There are 4 nested groupings, the coarsest first. Each group lies inside one group of the grouping before and may be the whole of it. The rows also spread widely along 16 directions, which tell nothing about the answers.
In the rows, zero is written as 128.
Some rows, each with its group in each grouping after it:
[122 164 104 102 151 136 121 117 121 134 134 139 129 139 140 137 148 112
 152 141 131 129 106 160 140 129 142 110 115 122 113 125 115 104 153 116
 129 137 140 128 148 139 123 131 118 100 122 121 146 124 120 139 154] -> k_630 k_64 zifi k_78
[111 151 123 109 182 160 132 112 143 112 134  85 117 178  71 138 116 159
 129 124 156 116 130 140 143 167 121 155 115  96 197 151 113 105 105 170
 160 119 106 121 116 125  88 151 147  69 105 115 117 194  93  96 164] -> k_630 k_508 Gorav k_403
[130 171 118 105 156 142 132 126 154 111  89 130 133 116 166 117 180 115
 120 115  89 111 111 129 128 132 138 109 149 119 138 131 145 138 173 130
  98 173 112 167 141 139 103 109 129 100  81 127 173 145  86 134 169] -> k_630 k_253 razu k_836
[118  90 152 137 103 156 114 142 136 143 102 122 116 155 133 140  52 101
  46 107 100 117 169 148 121 125 144 185  83 165  96 135 195 131 162 168
 161 116 134 130 124 107 135 133 128 161  80 148 101  98 134 178 116] -> k_630 k_461 Lumim k_911
[113 138 130 112 125 157 132 145 129 119 124 116 112 159 145 125 106 123
 111 159  88  98 112 144 117 156 120 145 115 140 119 149 150 120 136 142
 121 137 165 133 141 144 103 103 145 124  95 122 155 122 124 142 136] -> k_630 k_508 saze k_202
[146 102 166 113 134 141 152 116 126 140 131 126 134 114 152 135 161 107
 115 121 147 150 120 127 111 142 128 125 107 146 174 148 144 135 124 128
 127 123  87 141 144 128 123 101 132 155 130 132 102 165 150 132 111] -> k_417 k_49 bagof k_900
[124 128 111 150 113 106 151 134 139 114 122 112 118 125 136 145 137 135
 120 139 135 155 112 125 136 118 124 126 128 126 131 107  94 128 134 119
 138 107 147 133 175 128 102 115 128 151 127 153 126 110 122 151  84] -> k_630 k_64 masid k_280
[136  72 163 113  87 105  69 154 109 149 178 151 115 133 122 151  87 103
 111 112 112 109 155 101  98  99 139 187 128 125  70 113 172 139 116 120
 126 126 137  91  64 122 200 149 107 182 157 125 119  76 183 122 129] -> k_417 k_819 rafe k_583
[131 216  59 109 155 105  83 111 124 107 156 124 136 170  85 129 147 143
 185 141 168 109  94 140 168 124 145 112 123  95  91 134  92  92 128 126
 139 147 152  97 112 134 125 168 103  25 160 107 138 109 100 104 185] -> k_417 k_819 nos k_154
[139 160 151  90 136 134 100 113 144 109  72  95 135 114 129 122 155 159
 121 144 171  95 107 143 140 138 126  99  93 164 112 158 111  80 155 112
 157 143 154 100 145 130 108 182 107  77 127 134  96 116 121 132 137] -> k_417 k_819 gup k_812
[148 181 113 120 133 127 102 117 112 140 114  91 140 134 129 125 124 109
 164 103 206 144 139 109 138 129 110  85 103 104 116 171 105  92 153 104
 155 118 101 102 182 137 105 137 144 131 123 128  62 144 129 119 120] -> k_630 k_64 Ser k_209
[ 76 112 135  90 191 161 123 123 174 138 162  93 156 137  78 127 108  85
 168 100 132  93 184 154 127 128 135 162 170 100 175 123 132 125 156 194
 135 162 124 122 100 164 102 186 117 129 107 156 109 109  83  89 161] -> k_417 k_819 rafe k_2
[113  88 149 126 118 129 131 127  97 138 179 150 114 148 123 157  82 140
 125 154 137 147 130 152 116 138 133 153 103 153 132 114 122 116  89 109
 146  92 144 118 106 132 168 136 120 169 156 114 110 124 188 131 101] -> k_417 k_49 Pufun k_268
[138 156 101 165 110 103 154 130 120 114 180 136 119 143 134 117 133 132
 165 103 157 165 127  86 141 125 127 125 178 114 150 119  91 157 106 102
 125 120  94 141 148 142 130 116 137 164 138 140 116 123 142  79 115] -> k_630 k_508 saze k_472
[139 105 156 108 121 124  89 137 118 133 126 101 124 118 118 131 134 122
 150 125 155 113 153  71 108 120  85 125 125  96 129 126 111 129 119 121
 129 134 125 130 137 127 126 143 144 176 124 120 102 129 171 105  99] -> k_630 k_64 zifi k_612
[ 93 146 189  84 130 125  99 184 155  97 143 107 120 157 179 169  75 131
  98 146  79  85 120 153  71 165 142 159 127 155 135 190 203  87 135 107
 104 146 173 103  89 184 141  91 147 146 127  98 157 130 119 149 148] -> k_417 k_819 nos k_341
[150  87 204 148  50 117 137 147 144 120  92 119 110  79 135 113 100 196
  51 108 134 105 125 108 129 110 155 174 161 210  47 137 141 128 142  89
 160 113 144  41 125 108 141 177 113 165 142 183  93  65 130  97 125] -> k_417 k_819 gup k_245
[117 133 120 127 128 125 106 142 127 108 127 120 152 131 129 103 106 111
 135 113 150 105 154 125 148 151 117  92 123 157 150 151 149 129  96 144
 134 133 136 131 102 156 131 143 110 120 142 128  76  98 147 139 107] -> k_417 k_49 bagof k_738
[114 118 134  99 148 137 105 133 128 140 136 113 119 156 120 167 112 106
 125 144 123 129 138 149 109 123 124 159  87 101 130 122 133 104 143 145
 133 124 149 135 132 126 129 121 128 137 111 113 135 141 139 159 124] -> k_630 k_461 Lumim k_334
[141 169 102 140 104  81  93 162 141  85 142 118 115 173 147 121 122 104
 103  83 116 113 117  69 138 142 127 143 148 116 148 156 177 150 115 137
 124 137 112 131 100 142 138 106 121 111 139 124 121 107 119 136 137] -> k_630 k_64 Ser k_217
[130 134 119 111 126 115 124 134 125 129 122  98 115 156 120 163 135 107
 117 130 139 145  98 144 124 134 123 143  84  88 136 154 143 107 124 148
 144  87 127  99 155 119 101  86 132 111 139 126 112 159 110 179 114] -> k_630 k_253 nete k_267
[137 191  56 162 121 110 118 105  82 124 130 163 138 132 128 104 113 167
 159 125 168 152 115 147 179 135 147  49 117 140  89 129  87 110  93  77
 139 106 123 124 123 127 150 137 110  78 141 104 107 120 136 130 142] -> k_417 k_49 gupul k_623
[125  77 134 113 127 124 123 137 108 158 159 143 112 121 126 143 139  96
 126 128 101 132 131 123 114 121 125 156 121  97 132 104 141 144 113 133
 115 112 124 122 113 122 149 109 122 165 138 129 139 133 159 139 126] -> k_630 k_64 Ser k_217
[114 120 135 106 158 123 113 139 135 141 135 133 138 122 126 177 138 124
 142 146 112 148 144 141  95 108 138 142 119  85 108 102 131 110 135 127
 104 140 131 137 126 131 129 104 146 132 135  96 176 149 122 143 132] -> k_630 k_64 zifi k_612
[126 102 185  85 121 144  98 151 115 121 112 122 132 118 172 134 125 127
 113 164 117  94 126 129  92 163 102 108  89 167 138 165 167 109 103 111
 107 138 159 134 112 155 138 102 137 154 134  94 124 134 181 154 103] -> k_417 k_49 bagof k_900
[126 140 116 136 112 152 150 124 131 121 137 138 122 136 145  92 133 110
 127 130 120 112 116 127 152 136 130 133 151 167 120 123 120 150 148 138
 135 147 141 143 156 140 112 142 120 139 105 161 123  81 137 108 129] -> k_630 k_508 saze k_472
[126  86 131 104 147 166 134  92 115 142 102 140 117  94 127 110 186 127
 141 164 125 111 124 138 146 122 104 102 107 144 149  69  68 138 138 128
 134 145 152 181 146 115 121 180  99 146  91 145 129 115 182 126 107] -> k_630 k_508 saze k_472
[132 154 113  78 132  88  35 152  97 132 169 143  93 176 161 167 116  62
 141 104  91 105 123 108  98 117 121 137 105  63 108 133 170 109 148  96
 107 135 131 133  81 139 194 113 109 148 108  88 150 129 163 168 167] -> k_630 k_64 zifi k_612
[116 146 115  95 172 103 118 133 143 131 136  95 149 120  94 161 160 125
 177 125 148 142 131 140 117 114 129 124 142  49 132 120 101 102 125 139
 111 132 126  94 127 139 101 123 132  93 155 112 141 159  81 129 147] -> k_417 k_49 Pufun k_268
[154 160 109 156  85 101  92 140 112 106 110 131 115 149 144 123 100 151
 102 111 151 132 130  93 146 124 126 115 107 146  91 138 133 124 117  99
 143 116 132 130 128 114 150 128 120 127 126 115 101 107 155 144 112] -> k_630 k_461 Lumim k_334
[111 109 140 154 119 117 161 144 137 127 138 114 143  97 127 129 104 147
 141 112 142 151 161 121 121 123 128 117 174 132 131 121 104 139 113 110
 117 115 120 116 140 151 114 120 143 183 133 151 107 117 121 108  97] -> k_417 k_49 bagof k_738
[165 130 123 151 108 118 157 113 120 151 154 131 119 118 115 131 159 121
 134  94 161 172 115 101 140 102 144 157 151  99 102 117 101 148 141 121
 138 112  74  98 167 101 122 120 136 146 134 157 115 143 120  92 143] -> k_630 k_508 Gorav k_403
[109 148 160  96 114 150 130 162 127 116 161 123 118 156 161 110  92 104
 115 132 109  85 101 152 122 178 136 150 137 176 132 195 185 109 126 127
 133 126 156  72 128 176 124 107 129 130 142 138 115 106 127 120 156] -> k_630 k_64 Ser k_209
[102 161  78 158 123 167 165 127 103 158 176 158 130 157 147  98  67  95
 148 134 109 135 132 166 147 147 147 123 144 151  88 149 141 135 150 125
 129 123 131 127 164 156 117  97 151 151 103 141 136  96 121 117 149] -> k_630 k_64 Ser k_217
[ 82  98 144 107 171 102 140 157 190  76  83  40 132 115  74 144 155 166
 110 124 121  91 133 133 135 160 105 127 139  86 244 136 119 118  73 189
 134 105 154 101  92 146  57 136 117  77 143 147 104 167  62 156 106] -> k_417 k_819 nos k_341
[137 106 146 113 134 167 131 125 125 149 174 139 154 137 103 132 154 125
 183 200 155 136 132  92 101 119 103 172 120 113  95 105 101 144 112 165
 101 174 152 161 166 127 106 106 170 144 166  95 174 119 183  68  98] -> k_630 k_461 Lumim k_334
[110 130 131  91 163 163 129 126 138 150 111 114 158  97 115 100 144 114
 158 133 127  92 142 159 129 142 131 103 133 115 115 157 143 115 136 155
 111 154 130 100 128 148  93 129 135  90 126 130 129 134  95 116 167] -> k_417 k_819 gup k_812
[135 158  86 166 105 108 111 132 108 117 134 123  95 162 100 135  85 190
 125 126 130 139 133  92 140 119 122 143 139  86  83 109  95 132 109 103
 130 108 131 129 125  99 129 121 151 125 106 107 154 136 124 106 139] -> k_630 k_461 Lumim k_911
[134 144 113 126 109 111 117 139 158 113 128 123 141 138 159 121 152  67
 128 119 118 115 122 104 124 110 129 139 136 138 108 132 152 150 179 153
 115 170 140 156 153 146 117 124 114 137 123 155 130  61 126 149 113] -> k_417 k_819 gup k_812
[151 114 147 105 123  79  99 137 116 136  97 125 104  90 157 168 166 124
 104  87 124 155 124 134 118 104 140 107 102  88 136 113 128 108 130  78
 121  91 105 105 116 106 161 113  94 147 126 124 114 171 131 188 134] -> k_630 k_461 Lumim k_911
[139 129 154 128 131 165 166 116 141 151 145 136 143 136 158 144 140  90
 125 135 142 167 131 133 104 120 146 164 120 152 121 134 141 137 177 143
 131 156  98 158 190 131 107 104 160 167 110 140 134 130 135 110 114] -> k_630 k_508 saze k_472

New rows. What belongs after each?
[135 164  67 126 132 121 133  96 147 119 134 116 155 108 112  71 206  74
 200 122 180 109 108 112 189 102 116  86 160 132 123 105  61 149 167 159
 140 167 145 137 178 145  90 191  76  97 147 191  88  43 122 103 120] -> k_417 k_819 gup k_245
[134 135 113 126 130 134 124 130 126 145 111 165 152  92 151 109 152 105
 125 108 108 128 139 142 142 112 160 102 138 139  79 116 156 139 144 127
 107 153 113 128 126 128 136 120 117 108 130 130 146 103 114 140 158] -> k_630 k_64 zifi k_78
[133 189  97 145 132 131 136 129 155 104  85 126 154 107 134 100 153 153
 131 110 129 121 128 121 156 118 145 100 168 134  88 127 119 134 157 127
 117 164 120 134 151 134  91 135 133  80 110 138 150 109  72 110 156] -> k_630 k_253 razu k_836
[ 97 127 133 138 149 136 123 139 160 118 142 132 153 140 113 155  90 156
 133 140 109 132 173 117  99 111 143 167 169 122 102  91 124 135 140 141
 103 177 139 167 108 145 126 137 158 147 110 108 182 101 113  94 127] -> k_417 k_49 gupul k_623
[134 122 202  93 131 136  89 140 156 123 157 104 168 141 119 175 118 111
 157 147 214 148 164 105  89 109 121 180 103 156 121 138 124  94 145 144
 148 162 140 125 160 150 131 164 142 167 182 114  89 100 177  92  78] -> k_630 k_461 Lumim k_911
[104  95 144 120 134 144 123 132 146 133 153 135 131 142 107 158 103 137
 119 166 104 114 144 138 105 110 142 189 127 138  93  95 131 130 143 150
 122 155 166 140 111 128 133 148 135 148 126 126 168  90 144 113 123] -> k_417 k_819 nos k_154
[ 96 166 110 122 145 147 142 153 121 114 158 132 137 147 142  83  86 111
 141  96 125 104 134 173 160 190 145  92 143 155 184 197 176 118  79 138
 129 106 119  93 101 178 123  97 117  94 140 124  88 145 102 131 169] -> k_630 k_461 Lumim k_334
[ 90  97 139 135 166 171 195 112 159 130 147 110 151 110  92 114 133 151
 149 149 140 133 144 157 136 151 133 135 162 146 194 118  94 142 107 169
 135 130 123 137 141 150  76 140 140 133 134 154 122 138 103  81 113] -> k_417 k_819 rafe k_583
[109 143 124 112 138 143  88 131 128 127 169 119 147 170 112 141  89 115
 179 168 161 112 155 111 105 130 105 144 112 125 105 135 118 111 132 140
 127 162 160 155 132 157 130 149 150 145 138 101 127  90 172  97 105] -> k_417 k_819 gup k_812
[151 128 140 114 109 109 105 144 102 133 146 140 132 131 150 139 140 114
 134 133 127 135 111 101 103 137 125 125 114 105 110 152 158 132  97 113
 100 128 116 116 115 131 148  73 143 135 157  93 138 145 155 137 126] -> k_417 k_49 gupul k_623
[128  71 152  91 142 155 121 147 143 142 136 114 140 144  87 147 153 113
 116 180  84  97 125 107  88 130 111 204 111  83 101 117 171 153 108 215
  92 166 153 132 108 109  93  84 164 100 148 102 197 133 127 122 129] -> k_417 k_49 bagof k_738
[ 92 128 111  90 173  90  87 160 138  90 102  86 124  92 112 119 176 158
 179 129 111  80 142  98 133 149  76  59 167  53 209 106  82 121  67 112
  86 131 162 136  82 167 107 137 113 112 134 104 141 155 120 133 126] -> k_630 k_64 Ser k_217
[ 90 125  75 129 131 142 141 131 119 145 172 138 117 163 116 124  98  86
 151 155  74 111 121 156 134 124 129 156 147  99  89  99 119 144 151 160
 111 135 176 137 137 145 114 111 127 141  98 147 171  74 115 144 137] -> k_417 k_49 gupul k_623
[139 108 130 133 120 107 125 130 136 115 122 148 128 120 134 140 162 126
  99 117 124 142 121 116 140 117 146 137 121 141 138  97 139 146 112 138
 131 127 119 143 113 114 142 132 103 116 151 132 130 115 143 147 116] -> k_630 k_64 zifi k_78
[155 117 130 128 114 102 103 140 148 117 125 126 118 154 121 178 163 133
 104 151 110 150 117  73  96  91 125 197 110  82  92  81 132 150 141 155
 104 157 137 170 137  90 125  96 146 126 136 101 198 126 140 140 108] -> k_630 k_461 Lumim k_911
[106 131 179 100 138 131  85 148 157  87 163 134 127 150 134 151 107 164
 143 154 132  99 152  98 101 126 124 176 164 166 137  98 109 118 133 109
 116 183 172 166  97 162 162 186 122 167 133 106 162  83 175  69 125] -> k_630 k_461 Lumim k_911
[126 173 176 132 123 114 126 142 173  79 130  92 135 162 126 181  97 183
 107 128 177 154 129 112 107 124 144 181 140 163 129 146 117  89 152 109
 161 135 130 114 154 146 115 156 150 134 142 126 117 124 109  92 109] -> k_630 k_253 razu k_836
[128 161 114 126 116 123 123 108 112 110 169 163 102 145 160 100 127 131
 142 121 134 110  97 133 155 143 143 112 150 182 137 131 107 129 141  75
 141 137 132 141 115 152 174 175  84 141 117 147 114  85 167  96 157] -> k_417 k_819 gup k_812
[122 125 129 116 132 122 129 136 143 116 144 146 134 140 150 153 148  96
 117 137 114 142 119 151 124 121 151 148 114 152 138 109 142 127 135 142
 125 139 145 150 127 142 141 128 101 122 144 131 140 103 142 158 117] -> k_630 k_508 saze k_202
[139 115 133 138 107 121 132 129 138 119 105 120 111 131 149 126 135 108
  77 102 120 128 122 111 138 128 130 142 117 150 142 125 146 144 151 135
 148 120 117 138 143 117 125 133 111 148 107 161 101 109 137 154 109] -> k_630 k_64 Ser k_209
[131 120 126  97 118 163 113 147 129 115  83  97 101 176 151 123 133  96
  76 176  64  75  92 122 109 167  90 149  62 121 131 162 184 135 136 186
 118 141 176 159 147 119  79  69 151 101  77 111 162 135 133 194 116] -> k_630 k_508 saze k_202
[142  78 177  81 167 189 138 121 133 183 107 118 164  83 112 135 184 111
 154 167 133 132 154 119  82 119 111 147 102  80 112 126 138 134 133 176
  88 171 108 142 164 109  83  80 181 134 129  94 170 188 136 103 129] -> k_630 k_461 Lumim k_334
[133 176 109 175 100 105 125 140 152  89 125 120 127 175 144 142  81 144
  93 104 155 157 139 106 142 120 145 149 127 166 119 134 133 127 148 124
 156 130 126 154 149 130 130 132 128 135 117 135 106  91 124 137 101] -> k_630 k_461 Lumim k_334
[111 123 120 148 137 126 155 122 138 141 148 130 138 127 111 148 104 144
 133 123 141 160 148 152 125 118 155 142 138 126 118 119 117 123 130 125
 135 116 111 120 135 131 125 129 136 137 134 138 125 129 110 117 127] -> k_417 k_819 gup k_812
[136 129 124  89 163 131 150 100  97 187 199 143 132 106 104 135 174  97
 205 115 165 158 107 165 126 123 153 123 138  65 133 144 101 109 120 105
 120 104  75  62 137 133 140 115 121 119 167 132 118 184 118  85 189] -> k_417 k_819 gup k_812
[148 155 111 135  99 107 130 129 115 128 155 117 100 159 140 129 125 111
 122 115 131 130  87 112 133 134 131 141 123 110 117 163 137 131 137 113
 139 107 117  99 143 124 127  98 129 133 125 143 113 131 124 130 143] -> k_417 k_819 nos k_341
[132 138 132  88 166 169 120 106 128 142 122 113 142 121 112 118 172 111
 165 147 157 110 124 137 136 138 111 118 108 113 138 131 102 114 143 154
 131 155 127 134 155 131  96 151 132 101 116 124 125 147 135 107 146] -> k_630 k_508 Gorav k_403
[145 182 156 131  92 108 118 131 136 127 136 109 127 142 158 164  91 144
 129 126 183 156 117 130 105 107 151 144 123 162  51 166 114  78 193  64
 155 126 134  82 186 142 135 142 142 162 132 141 100  94 125 114 121] -> k_417 k_819 gup k_812
[116 113 113 144 100 111 114 132 115 116 135 153 108 132 133 124 101 152
 100 138 110 111 121 144 148 124 144 130 122 169 100 105 126 129 111 106
 143 112 166 122  91 126 167 161  88 129 137 140 125  76 159 147 124] -> k_417 k_819 gup k_245
[157 173  95 143 137 118 131 105 112 150 124 141 134 113 124 134 151 138
 145  91 166 172 128 136 151 106 159 104 130  97  89 124 101 115 145  97
 136 118  74 108 150 106 132 130 130  99 122 126 121 162 103 116 169] -> k_630 k_508 Gorav k_403
[109  94 110 103 173 156 114 113 114 149 125 145 163 101  89 100 152 120
 162 137 127 104 159 144 145 142 121  94 120 104 152 107 126 141  76 171
 109 147 122 146  82 131 126 142 116  86 140 104 129 140 140 121 141] -> k_417 k_49 gupul k_623
[113 162 107 127 161 112 101 139 121 116 168 162 155 135 141 146 115 134
 169 121 147 152 155 133 125 136 149  95 138 121 147 125 133 113  89  98
 107 144 109 155  93 161 166 120 131 118 159  78 141 143 145 111 139] -> k_630 k_64 masid k_280
[114 143 126 112 166 135 151 118 167 100 102 113 115 138 128 149 170 151
 107 128 103 131 102 139 128 136 139 147 145 112 180 114 120 130 147 144
 123 141 116 160 134 125  93 120 127  98  97 130 171 166  81 131 150] -> k_630 k_253 nete k_267
[152 129 194  47 147 150  83 121 138 139 128 119 153 119 123 169 182 128
 151 190 160 106 100 133  87 111 127 168  89 136  64 130 123  81 164 132
 117 186 168 103 142 126 128 155 132  98 166  98 163 117 156 101 142] -> k_417 k_49 bagof k_738
[130 163 106 133 118 127 137 128 113 123 136 104 102 150 144 111 119 116
 146 113 144 131 112 119 144 147 108 107 129 112 154 155 103 126 138 108
 138 102 122 126 171 138 106 107 132 154  96 144 100 141 125 130 127] -> k_630 k_461 Lumim k_911
[126 155  97 135 142 153 138 121 124 158 151 130 172 105  70  87 123 124
 186  93 173 129 164 133 164 114 149 124 177  96  71 140 117 132 120 157
 132 136  91  64 139 134  99 149 141  87 155 145 105 118  78  59 177] -> k_630 k_253 razu k_836
[117 108 167 126 118 116 128 143 127 136 109 111 132  79 139 131 106 161
 125 106 145 129 156 136 114 127 133  99 145 137 123 147 125 108 115  80
 127 103 119  82 118 144 136 135 130 170 133 137  91 139 125 124 123] -> k_417 k_819 gup k_245
[164 123 114 162 128 134 158 103 145 141 134 124 155 120  81 130 178 151
 155 138 188 181 139  71 136  89 126 162 141  96 105  86  74 162 126 165
 129 154  91 158 183  88  89 126 157 120 155 130 142 134 131  67  99] -> k_630 k_461 Lumim k_334
[163 128 166  87 137 125  89 123 111 161 131 157 135 120 165 191 166 104
 129 150 136 166 118 125  74  97 145 144  73 105  74 121 150 100 161  95
 108 151 106 142 145 108 163  94 147 145 142  76 169 164 169 146 134] -> k_630 k_64 zifi k_612
[140  80 147 135 107 101 119 145 112 135 125 128 119  98 123 133 137 130
 110  90 134 144 153 104 128 121 125 124 129 108 148 115 138 146  78 119
 130  94  97 107  99 115 150 123 117 159 147 133  89 145 155 141 106] -> k_630 k_508 saze k_472
[154 154 122 152 119 164 205 117 149 145 125 165 180 108 165  89 172  72
 108  94 145 174 104 157 155 139 187 127 137 185 118 179 199 164 147 178
 127 143  53 119 187 130  87  60 139  90 163 157 112 131  80 126 147] -> k_630 k_253 nete k_267
[180 174 137 114 109 124 108 112  91 167 140 139 136 112 153 129 142 122
 160 107 184 155 109 120 119 116 149  98 112 113  55 178 132  98 153  67
 129 122  80  72 157 117 148 107 143 128 144 109 102 157 131 100 168] -> k_417 k_819 rafe k_2
